The rows of a group lie close to one hidden flat surface of 9 dimensions, which may be shifted away from zero. Surfaces can cross.
Some rows, each with its group after it:
 0.735 -1.298  1.557 -0.407 -2.681 -1.427  1.191  3.200  0.252  3.162  2.325  1.737  0.890 -1.422 -1.128  2.717  4.650 -0.186 -0.477 -> (0)
 4.370  0.170  0.456 -4.720  1.077 -1.597 -1.831  0.337 -0.388  1.948 -1.341 -1.381 -2.247 -0.810  2.130  2.547  3.049  0.769 -1.123 -> (3)
 0.330  1.609 -3.254  3.130 -0.679 -0.294  1.873 -0.841  0.761 -0.467  1.391  0.908  2.304  0.197 -5.243 -2.871 -3.102 -0.147 -4.121 -> (4)
 2.407  0.919 -1.282  0.992  2.156  1.368  0.668 -1.570 -0.301 -0.829 -0.199  0.949  0.370  2.286  4.710  0.227  0.770 -2.994  3.948 -> (2)
-4.288 -1.658  2.798  2.202  1.655  1.327  1.122  0.737  1.277 -0.059 -1.349 -0.926 -1.558  0.645 -1.635 -1.591 -0.277  2.246  0.459 -> (1)
-0.508 -2.352 -0.366 -1.179 -0.863 -0.599 -0.087 -0.283  0.000  0.751  0.136  1.400  5.283  0.632  0.300  0.911  1.134 -2.290  2.522 -> (4)
 2.646 -1.298  1.301 -0.171  1.625  2.332  0.242  0.929 -3.024  1.856 -1.542  0.688  3.690  0.452  3.272 -0.586  2.385 -2.200  2.217 -> (4)
 1.380  2.584 -0.277  4.862  3.533  1.208  0.973 -1.375 -1.469  0.104  0.600  1.606 -1.285  1.317  2.107 -2.115 -2.760 -0.850  1.825 -> (3)
-0.157 -1.324  1.162 -1.994 -0.093  2.090  1.317  2.438 -0.277  2.026  2.416  2.220  1.964  4.402 -1.940 -1.067 -3.093 -1.117  0.457 -> (0)
 0.244  0.562 -1.166 -1.052 -0.644  1.219 -1.123  1.709 -3.113  0.695  0.401  2.112 -0.807 -0.971  3.817  0.733 -0.297 -1.813 -1.032 -> (1)
 0.085 -0.363 -2.061  1.828  0.054 -2.935  2.881 -4.044 -0.893  1.821  1.162 -2.594  2.386  2.147 -2.899 -2.527 -2.650 -1.644  0.262 -> (3)
 0.107  0.132 -4.461 -1.323  1.831 -0.503  2.608 -2.289  0.841  1.454  0.804 -2.273  5.076 -0.598  1.407  1.543 -0.570 -3.516 -2.584 -> (2)
-0.712 -0.382 -2.079 -1.976  4.615 -1.347  1.147  0.280  6.036 -1.392  1.893  1.214 -0.247  1.605  0.937  1.660  0.723 -0.449  0.591 -> (0)
-3.626 -2.991  0.895 -2.856 -0.641  0.480 -0.978  0.793 -0.767  2.295 -1.930  1.574  2.303  2.214 -3.009 -0.960 -2.929  0.188 -1.501 -> (4)
 5.949  0.992  1.635  3.371  0.120 -0.018 -2.227 -0.901 -1.150 -0.813 -1.599  3.949  1.868  0.484 -0.362 -1.143  2.258 -0.049  4.654 -> (1)
-2.381 -1.035 -0.346  0.087  5.291  1.211  1.840  1.672  5.694 -1.471  1.632  2.042  1.561  1.964  0.234  0.458  0.370 -0.088  1.148 -> (1)
 4.300  3.014  0.797  0.512  3.510  0.276  0.374  0.211  1.863  0.862  0.563 -0.431 -5.069 -0.112  3.028  2.391  1.977  1.446 -0.054 -> (3)
 3.247  3.081 -2.921  0.852  3.446 -0.481  0.240 -0.431 -0.755  0.652  1.783  2.604 -1.231  2.422 -0.404 -2.520 -4.614 -0.982 -2.392 -> (3)
 3.413  0.044 -0.678 -1.723  0.312 -2.513  0.765 -0.182 -2.927  4.311 -0.751 -1.462 -3.991  0.522 -0.481 -0.931  1.210 -0.125 -3.607 -> (3)
 3.658 -0.052 -0.024  0.122 -3.152 -0.346  1.634  1.708  0.325 -0.638  3.569  0.388  1.598  0.847 -2.474 -0.320  2.131 -0.862  0.816 -> (4)
 1.003 -1.540  2.820 -1.699 -0.915  0.224 -1.909  1.784 -3.423  2.654 -2.142 -0.190  2.023 -1.915 -0.091  0.094  1.419  0.874 -0.509 -> (2)
-0.632 -0.106 -1.999 -2.941  0.207 -3.678 -1.539 -3.179 -1.397  0.568 -1.335 -3.596  0.393 -2.291  1.060  0.653 -1.454 -0.057 -1.818 -> (2)
 3.224  1.119  2.898 -0.893  3.573  0.101 -0.446  3.412  0.912  1.686  0.605  0.352 -3.650 -1.052  0.465  0.332  1.733  3.169 -1.360 -> (0)
-0.414 -0.197 -2.326 -2.581 -0.863 -0.658  0.994 -2.031  0.538  1.895 -1.298 -2.800 -0.440  1.206 -1.277  1.119 -1.107 -0.644 -3.504 -> (2)
-0.190 -1.007 -0.654 -2.235  4.675 -1.250 -0.219  1.763  4.461 -0.786  1.980  3.081  1.516 -0.253  3.727  3.217  3.162 -0.902  2.471 -> (0)
 3.781  1.995 -2.728 -0.023  2.332  1.723 -0.487 -0.882  0.540 -1.338 -0.628  2.514 -0.231  1.444  4.131  0.813  0.753 -2.610  1.376 -> (4)
-1.373 -1.923 -0.912 -0.429 -0.106 -2.935  1.274 -1.882  2.383 -0.331  0.296 -1.818  2.806 -0.464 -1.400  0.393  1.874 -0.429  1.386 -> (2)
 0.342  0.817 -1.471 -1.044 -0.780 -1.898 -0.061 -1.866 -0.153  1.834 -0.559 -1.914 -0.208 -0.678 -2.176  0.813 -1.810  0.669 -3.371 -> (2)
 4.600  1.017 -2.239 -0.095 -1.703  0.510  1.874  0.639  2.264 -0.127  1.399  2.082 -2.578  4.284 -4.497 -1.500  0.551 -0.668 -1.907 -> (4)
-0.682  0.077 -0.087  1.253 -2.492 -0.765 -0.263 -1.839  1.106 -1.397 -0.560 -0.401  1.231 -0.587 -1.390  0.989  0.563  0.219  1.408 -> (0)
-0.145  1.871  0.243  1.277 -2.414  1.637  1.375  2.290  0.788 -0.298  0.823 -0.434 -7.265  0.341 -3.533 -0.923 -0.671  2.727 -5.068 -> (3)
-2.173  0.346 -1.723 -1.159 -3.324 -3.167 -3.565 -3.787 -0.729  0.055 -2.832  0.621  0.170 -0.964 -2.353  1.200 -3.204  0.539 -1.479 -> (4)
-0.793 -0.746  2.054  3.269 -2.574  3.424 -0.306  1.469 -4.327 -1.061 -2.841 -0.526 -0.055 -1.989  0.669 -2.658  1.761  0.110 -0.076 -> (3)
 1.627  2.421  2.141  2.536  1.480 -1.116 -1.451  1.521  2.488 -2.663  2.456  1.039  0.993 -3.780 -1.073  0.528  0.446  3.350  1.201 -> (0)
-0.462  1.182 -1.437  1.543 -0.212 -1.104 -1.180 -1.882  1.511 -1.985 -0.409  1.031  1.652 -2.000  0.809  1.359  0.210 -0.249  1.099 -> (4)
 0.542  1.067 -0.588 -2.003  3.950 -1.923 -3.475 -1.508  0.531 -0.567 -4.186 -1.139 -3.653 -2.945  1.632 -0.009  0.162  2.752 -3.028 -> (2)
 0.046  2.275 -1.381 -1.372 -0.629  0.401 -1.572 -2.512  0.132 -1.220 -2.766 -2.465 -5.911  0.023  1.122  0.970 -1.988  1.430 -2.562 -> (4)
 2.813  1.170 -1.876  2.816  0.644  0.803  3.179 -0.399  0.126  1.547 -0.155 -0.046 -0.826  0.933 -1.826 -1.355  1.467 -1.048 -3.129 -> (0)
 2.449 -1.324 -1.210 -1.299  0.171  2.435 -0.485  2.003 -1.385 -1.389 -2.580  0.166  2.498 -2.107  2.628 -0.533  5.042 -1.770 -1.385 -> (3)
-2.025 -0.511  2.088  1.018 -1.958  2.692 -3.115 -1.171 -3.491 -2.088 -4.151  0.209 -0.067 -0.159  1.337 -1.886 -1.659  0.434  2.454 -> (3)
-2.820 -2.029  3.122 -1.635  0.347  0.363 -2.345  0.191 -2.873  1.661 -3.380 -0.777 -1.616 -1.011  2.895  0.675  0.783  1.025  1.200 -> (1)
-3.937 -1.923  0.500  2.707  4.175  0.205  0.666 -0.266  1.839 -0.630  0.712  3.190  5.803  1.173 -0.651 -1.951 -1.889 -1.004  3.835 -> (1)
 1.022  1.958 -2.838  0.374 -0.461 -0.386  1.288 -2.908  1.623 -1.461 -0.233 -0.929 -5.546  4.145 -2.085 -1.720 -2.881 -0.057 -1.536 -> (2)
 2.184 -0.379  1.997 -1.560  1.228  0.129 -2.162  4.005 -1.154  0.840  2.141  4.252  3.430 -0.983 -0.108 -0.132 -0.451  0.413  0.818 -> (1)
-0.412 -0.572  1.547  2.851 -4.698  1.221  1.108 -1.128  1.483 -0.799 -0.076  0.049  2.494 -0.078 -0.244  3.263  3.584 -0.931  4.376 -> (0)
 1.683  1.623 -2.685  0.489  1.834  3.394  4.255  0.275  0.333 -0.752  1.709 -3.734 -1.197  1.775  0.403 -2.319 -1.256 -1.235 -3.553 -> (4)
-3.185  0.315 -1.690  1.145 -0.335  2.328  1.797 -0.379  1.189 -1.280 -1.175 -0.982 -5.634  1.239  3.008  0.952  1.180 -0.927 -0.989 -> (1)
-0.602  1.035 -3.537 -2.247  1.085 -0.880 -1.986 -2.859 -1.917  1.266 -2.871  1.146 -2.844  1.453  2.125 -0.034 -3.513 -1.528 -2.683 -> (1)
 1.913 -1.371  0.332 -3.587  3.044 -1.740 -2.275  5.474 -2.598  4.048  1.916  5.896  1.397 -1.980  3.473  1.386  2.876 -1.371 -1.349 -> (0)
 2.560 -1.423  0.782  1.923 -0.149  3.757  1.765  1.824 -2.413 -1.062 -0.632  1.402 -1.315  4.231 -0.672 -5.471  1.399 -1.566  2.040 -> (2)
 1.335  1.257 -1.481 -0.882  4.445 -0.975 -2.548 -1.077 -0.212 -1.598 -0.795  1.383  0.469 -1.615  5.084  0.272 -0.405 -0.882  1.511 -> (2)
-4.025 -1.186 -0.551  0.575 -1.350  1.977  1.823  3.998 -1.729  0.109  4.234  2.555  2.696 -0.981  1.878  0.031 -0.616 -2.419 -0.639 -> (1)
-0.437 -1.131 -0.803 -3.593  0.074  0.631 -3.079 -0.656 -1.527 -0.496 -3.723  0.930 -2.962  1.590  2.047 -0.539 -0.832 -0.355 -0.444 -> (3)
 2.019 -0.329  0.929 -2.780  3.047  1.325 -1.543  3.231 -0.091  0.833  0.613  2.177  1.744 -1.245  4.189  2.077  2.526 -0.558  0.751 -> (1)
 1.358  1.530 -3.608  2.616 -0.029 -0.606  0.086 -2.297 -0.040 -0.737 -1.997  1.117  0.308 -1.443  0.613 -0.247  1.445 -1.766 -1.284 -> (0)

New rows, each followed by its group:
 0.288 -0.614 -0.052  1.763  1.173  1.118  1.842 -0.532  1.303 -0.413 -1.044 -0.817 -0.201  0.279  1.352  0.355  3.278 -0.735  1.394 -> (1)
 1.711  0.351 -0.125 -2.322  6.020  0.454 -0.803  0.591  1.364  1.308 -2.024  0.370  0.174 -0.044  1.508 -0.113 -0.312  1.163 -2.004 -> (1)
 3.079 -0.313 -1.248  0.124 -2.102  0.433  4.125  0.835  0.752 -1.225  4.539 -3.036  3.060  0.427  0.174  0.092  3.154 -2.428  1.229 -> (4)
 1.060 -2.058  2.974  0.870  0.537  0.783  1.007  1.894 -0.121  0.782  0.053 -0.850  3.374 -1.776  1.342  0.642  5.246 -0.023  2.879 -> (1)
 4.750  1.000 -3.531 -1.139  2.583 -0.296 -0.661 -2.422 -1.026 -0.326 -2.236 -0.499  3.314  0.299  0.564 -2.127 -0.438 -2.001 -1.640 -> (3)
 1.276 -2.359 -1.071 -1.188  0.978 -1.658  1.338  2.490 -4.329  4.630  1.660  2.236  1.622  0.274  2.496 -1.460  2.608 -3.546 -0.765 -> (3)
 0.589  0.114 -1.938  2.659  3.030  1.555  1.738 -0.517 -2.140  0.672 -0.887 -0.089  3.081 -1.593  4.964 -0.482  2.169 -3.326  0.180 -> (1)
 0.876 -0.015  2.606 -0.355 -1.163 -0.430 -2.502 -0.300 -0.349 -1.249 -1.908  1.534 -6.713  2.697 -1.148 -1.547 -0.181  2.403  2.431 -> (2)
 3.447  0.091  2.536  0.023  0.119 -0.565  0.624  2.428  1.397  1.247  0.735 -0.557  0.239 -0.201 -6.282 -1.781  0.773  3.646 -2.550 -> (1)
-3.522 -1.103 -3.066 -2.518  1.454  0.921 -0.279 -0.230 -1.004  1.032  0.495  2.345  5.563  1.936  0.237 -0.876 -5.829 -3.106 -1.936 -> (4)
 0.849  0.448 -2.222  1.579  0.847  0.048  2.839 -2.176  3.847 -0.945 -0.540 -0.785 -2.376  3.185 -2.185 -0.567  0.894 -0.460 -0.418 -> (2)
-0.535 -0.659 -3.328 -2.432  3.284  0.619  0.439 -3.618  4.968 -2.671 -2.856 -1.059 -1.911  3.171  3.543  2.111  1.747 -2.053  2.202 -> (3)
 1.011 -0.108 -0.998  2.763 -2.239 -1.350 -0.315 -3.679 -4.217  1.280 -3.127 -0.917  0.931 -0.238 -0.447 -1.934  0.041 -1.651  0.677 -> (1)
 2.825  1.938  1.473  0.778  3.563  2.207 -1.099  1.695 -1.383 -0.242  0.651  2.146  0.727  1.061  0.027 -2.734 -3.671  0.927  0.000 -> (0)
-1.085 -1.416 -2.566 -4.001 -0.480 -0.834 -1.925  0.226 -1.989  1.765 -0.888  3.467  0.095  2.624 -0.183 -0.836 -3.111 -2.126 -1.971 -> (0)
-1.494 -0.537 -2.252 -0.879  0.530 -3.302 -1.111 -4.246  1.853 -2.137 -2.134 -2.630  0.441 -0.912 -1.165 -0.557 -1.050  0.559 -0.122 -> (0)
 2.297  0.186  3.402  1.862 -2.410  1.409 -0.650  0.739 -2.899 -0.301 -1.162 -3.014  2.486 -3.869 -0.081 -0.053  3.197  1.502  0.875 -> (3)
 0.850  0.613 -0.935 -0.257  2.175  2.337 -1.654  2.183 -2.633  0.145 -1.610  4.173 -3.452  1.031  3.726 -1.656 -0.345 -1.274 -1.176 -> (3)
-0.325 -0.839 -0.745  0.114 -0.614  0.165  1.242 -2.311  2.853 -2.352 -0.027 -2.642  4.111 -0.034 -0.559  0.762  0.921 -0.808  2.286 -> (3)
-1.903 -2.019  0.038 -2.215 -3.378 -1.911 -0.411  0.806  0.015  1.239  1.655  1.667  2.913  0.339 -2.187  1.162 -0.197 -0.794  0.535 -> (0)
-2.237 -0.013  2.964  3.453  2.996  2.541  0.576  3.793  2.756 -1.026  0.803  2.509  1.013 -1.042 -3.044 -2.020 -0.156  3.210 -0.674 -> (4)
-0.801 -0.098 -1.517  3.583  0.285 -0.080  3.445 -2.403  0.532 -1.167  0.427 -4.728  4.457 -2.848  0.075 -0.687  1.904 -1.006 -0.166 -> (4)
 0.759 -0.539  1.359 -0.629  2.731 -2.195 -4.168 -2.356 -1.418  1.211 -3.507  3.087  1.917  1.228 -1.576 -1.968 -3.463  0.932  2.051 -> (1)
-0.489  1.596 -0.589 -0.731  0.684 -2.057 -3.178  2.132  2.130 -2.280  2.725  4.831  0.612 -2.375 -0.656  1.081 -2.125  1.566 -0.445 -> (0)
 2.287 -0.349  4.324 -0.538  3.110 -0.206 -0.013  3.090  0.685  1.475  1.780 -0.666  1.025 -1.800  0.475  0.735  2.423  2.560  1.588 -> (0)
-0.523 -1.859 -3.037 -3.516  0.918  0.445  0.624  0.726 -2.545  0.931  0.058 -1.675  4.170 -0.053  0.564 -2.265 -1.440 -2.320 -3.697 -> (2)
 0.656  2.075 -2.385 -0.840 -1.532 -1.205 -1.939 -2.549  3.219 -2.273 -1.804  1.158 -4.960  1.393 -1.011  1.673 -0.672  0.979 -0.753 -> (4)
-0.676 -0.948  0.683  5.694 -0.414  0.085  3.317 -2.402  0.337  0.158 -1.696 -2.785  1.155  0.059 -3.721 -3.049  1.996  0.575  0.544 -> (1)
-2.185 -1.207  0.418 -2.003 -3.125 -0.955  0.135 -0.829  0.882  0.042 -0.616 -2.502 -3.435  1.259 -2.266  0.571 -0.219  1.304 -1.115 -> (3)
-2.273  1.252 -1.848 -0.603 -1.227 -1.397 -1.091 -1.070  2.730 -3.048  1.543  0.152 -0.144 -1.068  0.360  2.076 -1.626  0.154  0.407 -> (4)
-4.866 -0.602  1.014 -0.192  1.313  3.125  0.011  1.939 -2.017  0.695 -1.897 -0.884 -4.956 -0.964  4.680  0.391 -0.350  0.504 -2.130 -> (1)
-2.124 -1.417 -3.114 -2.211 -2.313  0.476 -0.670 -0.442  0.288  0.215  0.197  4.583  1.883  3.861  0.103  0.602 -2.520 -3.635  0.629 -> (0)
 1.010 -0.510 -2.909 -2.168  0.307 -2.085 -1.437  0.552 -3.598  2.798 -1.132  2.597  0.054 -0.272 -0.303 -1.699 -1.135 -1.693 -4.104 -> (0)
-0.623 -0.335 -3.936 -1.116  4.124 -1.509  1.103 -3.582  3.754 -3.010 -0.788 -1.721 -0.523  1.459  3.924  0.482  1.227 -2.218  2.218 -> (2)
-0.238  0.962  3.434  1.633  4.440  2.342 -2.055  2.984  0.640 -0.523 -0.834  3.954 -1.721  0.531 -0.404 -2.077 -2.105  3.060  0.325 -> (1)
 0.218 -0.199 -0.418  1.316 -6.765 -0.610 -1.142  0.183 -3.507  1.837 -1.000  2.718  0.626 -1.215 -1.677  1.344  1.696 -1.309 -0.833 -> (0)
 2.006 -0.419 -0.863 -0.645 -2.879  0.039  0.090 -0.131 -4.330  2.577 -0.274 -0.240  2.472  0.779 -3.201 -2.538 -2.333 -0.987 -2.801 -> (4)
-0.495 -0.355 -0.514 -2.071 -0.749  0.834 -3.796 -2.400 -2.928 -0.248 -4.495  1.743 -0.393  1.576  2.269 -0.293 -2.385 -1.415  1.434 -> (0)
 1.829 -0.203  1.395  0.260 -1.597  1.085  0.055 -1.160 -1.022  1.042 -1.260  0.320 -1.937  3.129  1.061  0.891  1.098 -0.913  3.530 -> (2)
-0.908 -1.127  5.324 -1.694  5.491  2.015 -2.167  4.145  0.101  1.539 -1.693  0.758 -0.801 -1.474  0.821 -0.642 -0.046  4.112 -0.367 -> (1)
-0.895 -2.182  0.937 -1.849 -3.612  0.110 -0.471  1.556 -2.715  0.983 -1.533 -1.170 -0.720 -1.012 -0.888 -0.680  2.221  0.106 -1.624 -> (3)
-0.155  0.792 -5.598 -0.388  0.977  0.374  2.024 -2.896  1.512 -0.492  0.218  0.150  2.261  2.503 -0.208 -0.587 -2.881 -3.232 -2.101 -> (4)
 4.665  0.632  1.058  1.329  2.081  2.098  2.008  2.695 -4.263  4.551  0.031  0.400  0.015  1.436 -1.456 -3.552 -0.242 -0.249 -3.490 -> (0)
 0.758  1.354 -3.221  1.274  7.621  0.628  1.184 -1.425  7.092 -2.196 -2.016  1.142 -0.647 -0.205  2.730  1.760  3.309 -0.087 -0.455 -> (2)
 0.594 -2.844  2.299  0.381 -0.094  0.227  0.004  2.698 -1.581  1.085 -0.869  0.748  3.744 -1.243 -2.283 -2.299  3.096  0.480 -0.024 -> (2)
 3.127  3.319  1.317  2.921  1.536  1.017 -1.466  2.769 -4.412  1.300  2.829  4.201 -0.250 -0.319 -0.036 -2.967 -4.645  0.421 -1.031 -> (3)
-0.179 -0.679 -2.336 -2.638  3.061 -1.534 -0.766 -1.211 -1.053  1.124 -0.569 -1.484  6.142 -3.260  4.399  1.772  0.691 -2.568 -0.376 -> (2)
 2.145 -1.545  3.512  2.642 -0.586  0.661  0.964  0.989  0.167  0.199 -0.960 -1.316  1.805 -1.618 -0.696 -0.211  6.024  1.041  2.910 -> (4)
 3.880 -0.705 -1.236 -2.683 -1.500  0.551  0.017  0.596 -1.195  1.655  0.236  2.866  1.004  3.914 -1.174 -0.525  0.235 -2.472  0.216 -> (4)
 2.235  1.643 -2.213  0.924  1.479  1.339  2.310  1.152  0.847  1.487  1.153  1.830 -2.093  2.662 -2.565 -1.754 -1.466 -0.404 -4.111 -> (0)
 1.566  1.548 -1.640  2.270  4.343  2.258 -1.227 -0.571 -2.552 -0.848 -1.416  3.998  0.066  1.601  4.390 -2.610 -2.465 -2.385  1.713 -> (3)
-3.628 -2.243  0.262 -1.718  5.027 -1.481 -1.307 -3.060  0.316  1.855 -4.320 -0.883  1.328  0.986  1.259 -0.657 -2.291  0.216  0.641 -> (1)
 2.121  2.747 -3.346  1.496  3.134  0.964 -1.935  2.024  1.306 -1.304  0.274  7.857 -0.925 -1.007  4.841  2.251  2.006 -2.308 -0.267 -> (0)
 2.855  1.738 -0.351  0.702  1.243 -1.530 -0.347 -3.326 -2.574  2.190 -2.056 -1.972 -2.966  1.300 -0.411 -1.782 -2.332  0.650 -0.994 -> (3)
 0.464 -1.167  2.255 -2.124  2.941  0.183  0.632  3.613  4.113  1.062  2.561  2.362 -0.165  0.067  2.434  4.099  4.574  0.533  2.497 -> (0)
 0.409  0.984 -0.376 -0.060  0.513  0.857 -1.590 -3.266 -3.788  0.991 -5.088 -3.593 -1.577 -1.740  2.708 -0.383 -0.913  0.365 -1.903 -> (4)
 3.204 -1.438 -1.058 -6.494 -0.285 -1.536 -2.184  1.848 -0.716  1.219 -0.530  0.476  1.325 -0.804  1.066  1.269  2.483 -0.706 -2.301 -> (3)
 1.714  0.643 -0.080 -2.051  0.673 -0.112 -2.398  2.334 -0.165  1.984 -1.433  4.243 -4.822 -0.286  2.875  2.790  2.667  0.087 -1.503 -> (0)
 3.615 -0.307  0.685  2.925  0.829  1.665  1.895 -1.059 -0.821  1.502 -3.293 -1.288  0.088  0.687 -1.511 -2.018  3.738  0.023 -0.573 -> (4)
 0.279 -0.168 -3.202 -1.708 -0.188  0.158  2.830 -2.527  0.245  2.851 -0.814 -3.547  2.628  0.685  0.079  1.633 -0.172 -2.583 -3.364 -> (2)
-0.354  1.051  0.805  0.126  4.180  4.810  1.752  2.952  0.688 -1.220  0.895 -1.169 -1.991  0.967  2.507 -1.459 -1.428  0.551 -1.877 -> (4)
-0.079 -0.498  1.208 -0.858  1.172 -1.358  1.241  2.913 -0.472  3.422  3.841  2.335 -2.638  1.057  2.250  1.669  1.310 -0.806  0.849 -> (3)
 3.343  2.331 -1.657  3.085  4.022  0.873  1.848  1.429 -0.862  0.944  2.436  2.584 -0.174  0.539  1.991 -1.570  0.062 -1.749 -0.815 -> (3)
-0.760  0.101  2.266  2.621  1.658  2.081  0.237  4.087  0.106 -0.858  2.678  4.374  1.799  0.194 -1.402 -2.149 -1.570  1.041  0.763 -> (1)
-0.644 -0.511  1.325  1.119 -3.754 -0.282  0.926  3.403 -0.417  0.199  3.965  2.261  1.801  0.330 -5.939 -2.141 -1.632  1.069 -1.184 -> (1)
 1.653 -0.574  0.839 -2.740 -0.172  1.140 -4.458  1.634 -4.354 -0.552 -1.702  2.793  3.398 -1.018  2.069 -1.215 -1.381 -0.662  0.998 -> (3)
 0.191  0.161  0.236 -1.840  3.515 -1.778 -2.516 -1.532  1.756  0.272 -2.856 -0.322  0.368 -2.957  3.705  3.445  2.363  0.968  0.682 -> (2)
-1.677 -0.723 -0.408 -0.616 -2.963  2.419 -0.519  1.766 -1.121 -1.440 -1.993  0.303 -3.436  0.181 -1.478 -1.864  0.117  0.615 -3.025 -> (3)
 3.654 -0.261 -1.691  0.072  0.982 -1.438  1.223 -3.745  1.847  0.413 -3.122 -2.532 -0.248  0.728 -0.287  0.721  3.941 -0.791  0.508 -> (1)
-5.365 -1.618  2.131  1.512  0.873  1.149  1.256  2.816  1.806 -0.448  1.985  1.764  0.493  1.254 -3.159 -1.757 -2.348  1.666  0.112 -> (1)
-1.677 -1.425 -1.616 -3.863 -1.704 -2.356 -1.466  0.321  0.372  1.668 -0.467  2.141 -2.000  1.056 -1.072  1.284 -0.358 -0.508 -2.219 -> (0)
 3.738 -0.485 -1.459  0.611  1.577 -0.506  1.931  0.752 -2.394  2.324  0.460 -0.394  2.674 -1.222  1.792 -0.956  3.584 -2.266 -0.849 -> (3)
-1.651 -1.124  0.949  2.856 -2.822 -0.627  1.109 -1.623 -2.472  1.108 -1.692 -1.913  0.001 -0.220 -2.706 -2.052  0.223  0.354  0.053 -> (1)
-2.758  0.050  1.388  3.911 -1.214 -0.603  1.972  0.536 -1.919  1.234  4.028  1.598  1.147  1.649 -2.115 -2.097 -4.134 -0.623  2.115 -> (3)
 0.872  2.721 -2.906 -1.038 -0.596 -0.412 -3.977 -1.033 -1.369 -0.507 -1.201  4.675 -1.226  0.746 -0.335 -0.311 -5.388 -0.395 -2.416 -> (4)
 0.293  0.515 -0.235  2.585  2.572 -5.187 -1.439 -2.251  2.053 -3.167  0.396 -0.131 -0.113 -3.055 -1.658 -2.223  0.972  2.306  2.251 -> (2)
